There are 9 hidden switches. A switch that is on adds its own fixed numbers to the row, and there is some noise. The rows also spread widely along 13 directions, which tell nothing about the answers.
Some rows, each with its switches (1 for on, 0 for off) after it:
.09,.03,-.29,-.13,-.06,-.03,.03,.12,-.19,.03,-.27,-.08,.14,-.07,-.18,.38,-.32,-.03,-.15,-.44,-.11,.14,.05,-.23,-.14,.04,.07,-.13,.10,-.33,-.46,-.05
0 1 0 0 0 1 1 1 1
-.41,.06,.06,-.04,.10,.02,.17,.29,.12,.12,-.01,-.26,.28,.08,-.07,-.10,.14,.34,-.41,-.15,-.17,-.31,.11,.02,-.29,.22,.23,-.01,.29,.16,.18,-.11
0 1 0 1 0 1 0 1 1
-.21,.08,.00,-.03,.13,-.17,.28,.26,.03,.26,-.16,.14,-.31,.17,-.02,-.13,.04,.04,-.27,-.08,-.21,.04,.11,.30,.05,.04,.00,-.30,.12,.34,-.01,.39
0 0 0 0 0 1 0 0 0
-.17,.37,.32,.14,.13,-.08,.23,.45,-.17,-.07,-.53,.01,-.21,-.16,-.09,-.02,-.27,.09,-.12,.42,-.06,.22,.33,.17,.05,.15,.00,.00,-.13,-.35,-.43,.04
0 1 0 1 1 0 1 0 0
-.08,.38,.22,.02,.08,-.10,-.14,.29,-.11,.05,-.02,-.07,-.03,.24,.04,-.01,.44,.18,-.14,-.07,-.30,-.20,-.24,.04,-.04,-.19,-.07,.03,.12,-.10,.06,.16
1 1 0 1 0 1 1 1 0
.24,-.01,-.35,-.02,-.01,-.07,.11,.16,.21,.18,-.14,.06,-.01,-.08,-.23,.23,-.21,.21,-.09,-.41,.04,.31,.15,.03,.01,-.08,-.06,-.16,.01,.05,-.27,-.01
0 0 1 1 0 0 0 1 0
.00,.17,.08,-.03,-.01,-.07,.18,.04,-.33,-.03,-.08,-.27,-.15,.00,-.09,.03,-.04,-.16,-.13,.05,.04,-.27,.14,-.09,-.18,-.11,-.22,.07,.41,-.11,-.14,-.06
0 1 0 1 0 1 0 1 0
.15,.02,-.07,-.07,.07,.01,.22,.11,.13,-.18,.04,.04,-.13,-.02,-.13,.33,-.25,.03,.02,-.32,.41,.02,-.02,-.02,-.11,-.01,-.06,-.13,-.16,.03,-.23,-.04
0 0 0 1 1 1 0 1 0
.03,.11,-.21,.12,-.16,.01,.20,.36,.28,.06,-.11,.05,.12,-.01,-.14,.21,-.09,.19,-.20,-.27,-.04,.15,.10,-.28,-.16,.13,-.08,-.20,.11,-.16,-.52,.12
0 1 0 0 1 1 1 0 1
-.19,.05,-.01,-.01,.46,-.05,-.03,-.18,.15,-.01,-.20,-.14,.17,-.09,-.11,-.20,-.25,.04,-.21,-.35,-.21,.16,.39,.01,-.18,.24,-.02,-.31,.07,.13,.07,-.19
1 0 0 1 1 1 0 1 1
-.35,.08,.04,.03,.40,-.16,-.17,.08,.10,.18,-.01,.22,-.09,-.02,.20,-.05,.21,-.04,-.06,-.13,-.28,.00,.15,.18,.01,.05,.22,.01,-.60,.11,.24,-.16
0 0 0 0 0 0 0 0 0
-.37,-.06,-.06,.01,.56,.03,-.13,-.04,.13,.21,-.37,-.13,.23,.00,-.20,-.27,.01,.39,-.44,-.15,-.46,.20,.39,.35,-.03,.42,.29,-.37,-.01,.35,.27,-.01
1 1 0 1 0 0 0 0 0
.14,.18,.33,-.06,.14,-.15,-.04,.21,-.03,-.10,-.22,-.07,.01,.02,-.17,.10,-.24,.11,.16,.09,.13,.06,-.18,.15,.16,-.04,-.02,-.18,-.19,-.14,.03,.07
0 0 0 0 0 0 1 0 1
-.08,.13,.27,-.24,.16,-.11,.21,.34,.40,-.09,-.16,.14,.17,.03,-.11,.14,-.48,.26,.05,-.46,.24,.29,-.19,.21,.14,.01,.30,-.32,-.32,-.02,.05,.13
0 0 0 1 1 1 1 0 0
.22,.24,.23,.18,.18,.08,.06,.13,.14,-.07,-.40,-.41,.22,-.27,-.39,-.24,-.30,.57,-.01,.24,.13,.34,.30,.32,.01,.05,-.06,-.09,.30,-.12,.07,-.20
0 0 1 1 1 0 0 0 0
.23,.19,.12,.00,.05,-.13,.33,.27,-.04,.16,-.02,-.42,-.18,.03,-.16,-.11,-.17,.28,-.31,-.14,.05,-.06,-.09,.24,-.04,-.28,-.34,-.01,.57,.21,.19,-.06
0 0 0 0 0 1 1 0 0
-.07,.29,.22,-.10,-.04,-.08,.06,.19,.11,-.01,-.19,-.14,.29,.00,-.12,-.14,-.15,.19,.02,-.11,-.04,.08,.02,-.07,-.02,-.10,.07,-.15,.28,-.27,.00,.09
0 1 0 1 0 1 1 0 0
-.20,.26,.31,.05,-.04,-.06,-.32,-.12,-.23,-.08,-.06,-.11,.38,.07,-.09,-.08,.24,-.16,.34,.43,-.01,-.40,.03,-.25,-.03,.08,.07,.03,.00,-.32,.20,.05
1 0 0 0 0 1 0 1 0
.02,-.28,-.33,-.23,.44,.15,-.09,-.25,-.20,-.23,-.08,-.01,-.21,.17,-.21,.15,-.06,.02,-.22,-.49,-.05,.06,.00,.17,-.28,.24,.10,-.36,.03,.27,-.13,.08
0 0 0 1 0 0 0 1 1
-.21,-.09,.35,-.12,.28,-.07,.16,-.14,-.01,-.16,.17,-.38,-.01,.34,-.04,-.21,-.06,-.09,-.13,-.06,.14,-.45,-.17,-.16,-.18,.13,-.36,-.13,.48,.23,.32,.06
1 0 1 1 0 0 0 1 1
-.53,.19,.44,-.08,.29,-.31,.26,.58,.10,-.09,-.18,.30,-.16,.03,.31,.30,-.28,-.18,.03,.01,.13,-.09,-.03,-.05,.09,.19,.20,.03,-.87,-.27,-.22,-.06
0 1 0 1 0 0 1 1 1
.19,.63,.30,.10,.24,-.13,-.11,.47,-.11,-.08,-.26,.09,-.30,-.15,.10,-.01,.15,.33,.00,-.10,-.27,.39,-.04,.42,-.01,-.36,-.04,.10,-.26,-.37,-.15,-.08
0 0 0 0 1 1 1 0 1
-.05,-.22,-.32,.12,.60,.01,.14,.32,.40,.11,-.24,-.01,-.22,-.03,-.03,.42,-.06,.51,-.46,-.60,-.02,.22,.05,.40,.00,.27,.20,-.25,-.63,.42,-.05,-.18
0 1 0 0 0 1 0 1 0
.01,.36,.23,-.31,.16,.00,-.11,.36,.49,-.12,.01,.12,.45,.01,-.01,-.12,-.13,.65,-.06,-.78,-.12,.63,-.26,.35,-.05,-.26,.40,-.07,-.16,-.19,.23,-.09
1 0 0 1 1 0 0 0 1
.27,.51,.36,-.02,-.02,.11,-.21,.02,.22,-.46,-.14,-.02,.16,.06,-.10,-.40,.12,.43,.42,.05,.02,.47,-.13,.03,-.11,-.32,-.09,-.09,.27,-.51,-.14,.21
0 0 0 1 1 0 0 1 0
-.18,.18,.31,-.13,-.03,-.08,.35,.36,.08,-.08,-.03,-.04,-.02,.17,.10,-.01,-.31,.05,-.14,-.22,.11,.13,-.15,-.05,-.06,-.04,-.03,.06,.12,-.24,-.14,.14
1 0 0 0 1 1 0 0 0

New rows. What belongs after each?
.36,.30,.10,.01,-.13,-.14,-.01,.09,-.04,-.09,.20,-.04,-.04,-.04,-.10,.07,-.05,-.09,.12,-.14,.17,-.04,-.11,-.12,-.10,-.36,-.36,.04,.18,-.14,-.05,-.13
0 0 0 0 1 0 1 0 1
.01,.21,.26,.02,.22,.11,-.01,.06,-.09,-.18,-.27,-.21,-.03,.03,-.24,-.24,-.01,.31,-.12,.13,-.08,.14,.10,.32,-.09,.06,.02,-.15,.26,-.05,-.01,.07
0 1 0 1 1 0 0 0 0
-.09,.10,.21,-.15,.25,-.14,.12,-.06,.03,-.14,.08,.01,-.11,.12,.05,-.18,-.24,-.18,-.10,-.30,.01,.10,.00,.03,-.13,-.06,-.24,-.16,.14,.09,.07,.00
1 0 0 0 1 0 0 0 1
-.10,.01,.11,-.07,.09,.03,.10,.12,.07,-.07,-.01,-.08,.05,.19,-.23,.05,.12,.23,-.03,.04,.21,-.29,-.11,.17,-.06,.16,.15,-.25,.09,.27,.18,.21
0 0 0 1 0 1 0 1 0
.47,.12,.07,.02,-.19,-.04,-.13,-.19,-.18,-.20,.08,-.20,.13,-.01,-.39,.14,-.10,-.15,.37,.27,.43,-.27,-.12,-.28,-.04,-.13,-.39,-.24,.32,-.11,-.07,.09
0 0 0 0 0 0 1 0 1
-.03,.24,.13,-.18,.01,.06,.00,.22,-.25,-.16,-.17,.11,-.06,.07,-.14,.01,-.03,.08,-.05,-.13,-.12,.21,-.02,.19,-.15,-.04,.15,-.02,.14,-.29,-.26,.17
0 0 1 1 1 0 0 0 1
-.08,.17,-.02,-.09,.01,-.18,.08,.15,-.10,.13,.08,.15,-.07,-.05,-.01,.02,.01,-.12,-.06,-.10,-.02,-.08,.17,.12,-.11,-.10,.02,-.02,-.05,.11,.06,-.06
0 0 0 0 0 0 0 0 1
-.60,.03,.18,-.15,.02,-.28,.39,.48,-.04,.34,-.28,-.11,.24,-.02,.06,-.03,-.52,-.05,-.39,-.09,-.27,-.05,.16,-.14,-.02,.24,.26,.17,.00,-.19,-.03,-.21
0 0 0 0 0 0 1 1 1
.10,.10,.21,-.10,.01,-.15,.14,.14,.01,-.02,-.23,-.12,.12,.11,-.30,.25,-.33,-.03,-.05,-.21,.14,-.02,-.11,-.04,.10,.06,-.14,-.31,.15,-.06,-.17,.18
1 1 1 1 1 1 0 1 1
.17,.20,-.13,-.05,-.02,-.06,-.18,-.10,.03,-.05,.12,-.03,.36,-.19,-.23,.13,-.04,.02,.18,-.17,.19,-.12,.17,-.18,-.19,-.13,-.02,-.09,.02,-.06,.09,-.29
0 0 0 1 0 0 1 1 1
.30,.01,-.10,.13,.04,.10,-.10,.00,.20,-.12,.05,-.28,.31,-.03,-.29,.28,-.03,.30,-.09,-.27,.23,-.03,-.07,-.16,-.16,.04,-.22,-.07,.13,-.01,-.07,-.23
1 1 1 0 1 0 0 1 1
-.09,.25,.60,.00,.04,-.05,.31,.31,-.50,-.33,-.25,-.22,-.56,.32,.10,.01,-.06,-.18,-.07,.37,.08,-.22,-.31,.00,-.05,-.05,-.30,.19,.27,-.45,-.41,.31
0 1 0 0 1 1 0 1 0
.04,.22,.04,-.11,.01,-.38,.17,.00,-.03,.35,.09,-.04,-.05,-.09,-.08,-.02,-.19,-.33,-.14,-.34,-.05,-.16,.20,.06,.02,-.32,-.18,-.02,.16,.25,.28,-.25
0 0 0 1 1 1 0 1 0
-.17,-.02,.30,-.12,.41,-.10,.04,-.07,.15,-.06,-.42,-.16,.07,.16,-.12,-.33,-.46,.11,-.10,-.17,-.24,.40,.04,.07,.10,.22,-.04,-.34,.12,-.08,-.01,.16
1 0 0 1 1 0 0 1 0
-.11,.40,.16,-.02,-.12,-.06,.24,.59,.07,.04,.01,-.02,.04,.00,.05,-.01,.00,.29,-.29,-.27,-.14,.13,-.05,.07,-.20,-.22,-.05,.24,.23,-.28,-.15,-.11
0 1 1 0 1 0 1 0 1
-.11,.15,.10,.01,.24,-.08,.02,-.07,-.11,-.07,-.08,-.12,-.17,.15,.06,-.27,-.11,-.17,-.20,-.19,-.33,.10,.08,-.24,-.18,-.04,-.36,.03,.33,-.22,-.18,-.02
1 0 0 1 1 0 1 1 0
.00,.51,.39,.15,.22,-.08,.29,.36,-.13,-.16,-.30,-.26,-.23,-.13,-.02,-.20,-.15,.23,-.21,.15,-.02,.07,.24,.27,-.16,-.10,-.31,.00,.31,-.14,-.11,-.14
0 1 0 0 1 1 1 1 1
-.02,-.07,-.34,.02,.16,-.08,-.30,-.30,.06,.16,.21,.21,.00,.06,-.08,.10,.30,-.26,-.02,-.39,-.22,-.14,.14,-.18,-.17,.00,-.01,-.13,-.20,.21,.03,-.11
0 0 0 1 1 0 0 1 0
-.10,.06,.02,-.01,.18,.05,.30,.01,.43,-.21,.33,-.13,.14,-.03,-.03,.01,-.08,.18,-.15,-.41,.45,-.22,.11,.02,-.30,.01,-.08,-.11,.11,.35,.27,-.26
0 1 0 0 1 1 0 1 0
.10,.25,.36,.01,.04,-.14,.00,.32,-.33,.02,-.07,-.20,-.25,.11,.04,.05,-.03,-.01,-.12,.02,-.17,-.03,-.33,.05,.03,-.28,-.18,.35,.04,-.38,-.05,-.15
0 0 0 0 1 0 1 0 0
.29,.28,.43,-.01,.33,-.01,.07,.04,.31,-.40,-.28,-.18,-.21,.09,-.05,-.46,-.23,.43,.25,.03,.15,.53,-.12,.22,.05,-.20,-.34,-.33,.24,-.18,-.08,.28
0 0 0 1 0 0 0 0 0
-.33,.27,.17,-.19,.49,-.05,.07,-.07,-.08,-.19,-.17,.07,-.08,.06,.00,-.33,-.09,.04,-.20,-.22,-.19,.16,.29,.30,-.17,.05,.03,-.33,.19,.17,.18,.11
1 1 0 1 0 0 1 1 0
-.38,.21,.41,-.21,.40,.16,.04,-.22,-.10,-.60,-.06,-.21,-.05,.18,.22,-.54,-.07,.01,.12,-.10,-.02,.03,.01,-.12,-.42,.02,.00,.00,.40,-.39,.02,.06
0 0 0 1 0 1 0 1 0
-.24,-.01,.28,-.11,-.09,-.03,.20,.46,.34,-.01,-.28,-.03,.48,-.07,-.18,.27,-.55,.25,.03,-.06,.30,.17,-.04,-.09,.13,.30,.45,-.02,-.42,-.36,-.20,-.09
0 1 0 1 1 0 0 0 0
.04,.46,.23,.05,.00,-.31,.37,.31,.05,.07,-.09,-.01,-.20,-.18,.09,-.22,-.32,-.07,-.03,.04,.08,.19,.30,.08,.01,-.35,-.41,.01,.21,-.12,-.09,-.07
0 1 0 0 0 0 1 0 0
.12,.18,.26,-.19,.15,-.13,-.11,-.02,-.25,-.01,.12,-.19,-.14,.24,.02,-.02,.13,-.10,-.04,-.25,-.09,-.19,-.36,.05,-.03,-.31,-.16,.05,.22,-.01,.24,.05
1 0 0 1 0 1 0 0 0
.11,.39,.31,.11,-.04,.02,.06,.11,.04,-.48,.33,-.02,-.11,.12,.17,-.07,.28,.04,.33,.23,.42,-.24,-.16,-.25,-.31,-.23,-.45,.15,.13,-.24,-.11,.03
1 0 0 0 0 0 0 1 1
-.15,.14,-.27,.05,.43,.25,-.34,-.39,.05,-.39,.14,.07,.14,-.10,.04,-.18,.34,.19,.06,-.28,-.07,.11,.37,.00,-.48,.07,.03,-.04,-.01,-.04,.14,-.24
1 0 1 0 0 0 0 1 0
-.04,-.04,-.28,-.05,.10,-.08,-.26,-.40,-.06,-.02,.32,.21,.02,.06,-.05,.30,.17,-.51,.17,-.47,.02,-.37,.04,-.34,-.18,-.05,-.12,-.16,-.15,.08,.05,-.11
0 0 1 0 1 1 1 1 0
.06,.12,.14,.03,-.30,-.10,-.02,-.01,-.62,.18,.02,-.20,-.10,.21,-.42,.08,.34,-.33,-.07,.57,.02,-.73,.00,.00,-.04,.01,-.27,-.13,.63,.21,.07,.32
0 1 1 0 0 0 0 0 1
.15,.18,.03,.20,.47,.11,.31,-.07,.20,-.41,-.26,-.30,-.16,-.29,-.18,-.32,-.42,.41,-.01,.17,.39,.30,.54,.24,-.23,.12,-.39,-.28,.29,.16,-.03,-.20
0 0 0 0 0 0 1 1 0
-.21,.21,-.03,.01,.21,-.12,.21,.35,-.32,.30,-.25,-.07,-.20,-.18,-.05,.06,-.16,.05,-.51,-.17,-.32,.05,.32,.38,-.09,.00,.15,.17,.00,.05,.02,-.29
0 0 0 0 1 1 1 0 0
.20,-.45,-.27,.14,.40,.05,-.34,-.31,.21,.11,.07,-.24,.12,.14,-.47,.52,.30,.09,-.06,-.21,.22,-.56,-.14,-.03,.03,.41,-.03,-.61,-.27,.68,.24,.01
0 1 1 1 0 1 0 0 1
.15,.07,-.27,.17,.29,.04,-.18,-.13,-.32,-.08,-.22,.13,-.31,-.18,-.12,.23,.00,-.18,-.05,.00,-.07,.20,.36,.09,-.11,.11,-.14,-.06,-.32,-.07,-.37,-.14
1 0 0 0 1 0 0 0 0
-.31,.15,.13,.24,.15,.02,.19,.08,.05,-.08,-.16,-.26,.10,-.05,-.09,-.11,.03,.09,-.06,.33,.11,-.35,.33,-.18,-.17,.27,-.18,-.10,.28,-.01,.00,-.03
0 1 1 0 0 1 1 1 0
-.13,.28,-.07,-.12,.39,-.01,-.21,.03,-.25,.00,-.09,.06,-.12,-.06,.05,-.05,.29,.14,-.16,-.32,-.35,.07,.16,.39,-.22,-.15,.30,.05,-.15,.00,.18,-.19
0 0 0 1 0 1 0 1 0
-.02,.23,.08,.03,.12,.00,-.14,.03,.06,-.18,.00,.17,.12,-.12,-.10,.12,.10,.03,.15,-.07,.12,.04,.15,.08,-.13,.02,.06,-.16,-.27,-.10,-.05,-.09
0 1 1 0 1 0 0 0 1
-.22,.32,.08,.18,-.25,-.09,.30,.44,.13,.16,-.39,.06,.22,-.10,-.13,-.10,-.18,.15,-.07,.31,-.11,.21,.43,-.24,-.02,.21,-.01,-.02,.16,-.37,-.51,.19
1 0 0 1 1 1 0 1 0
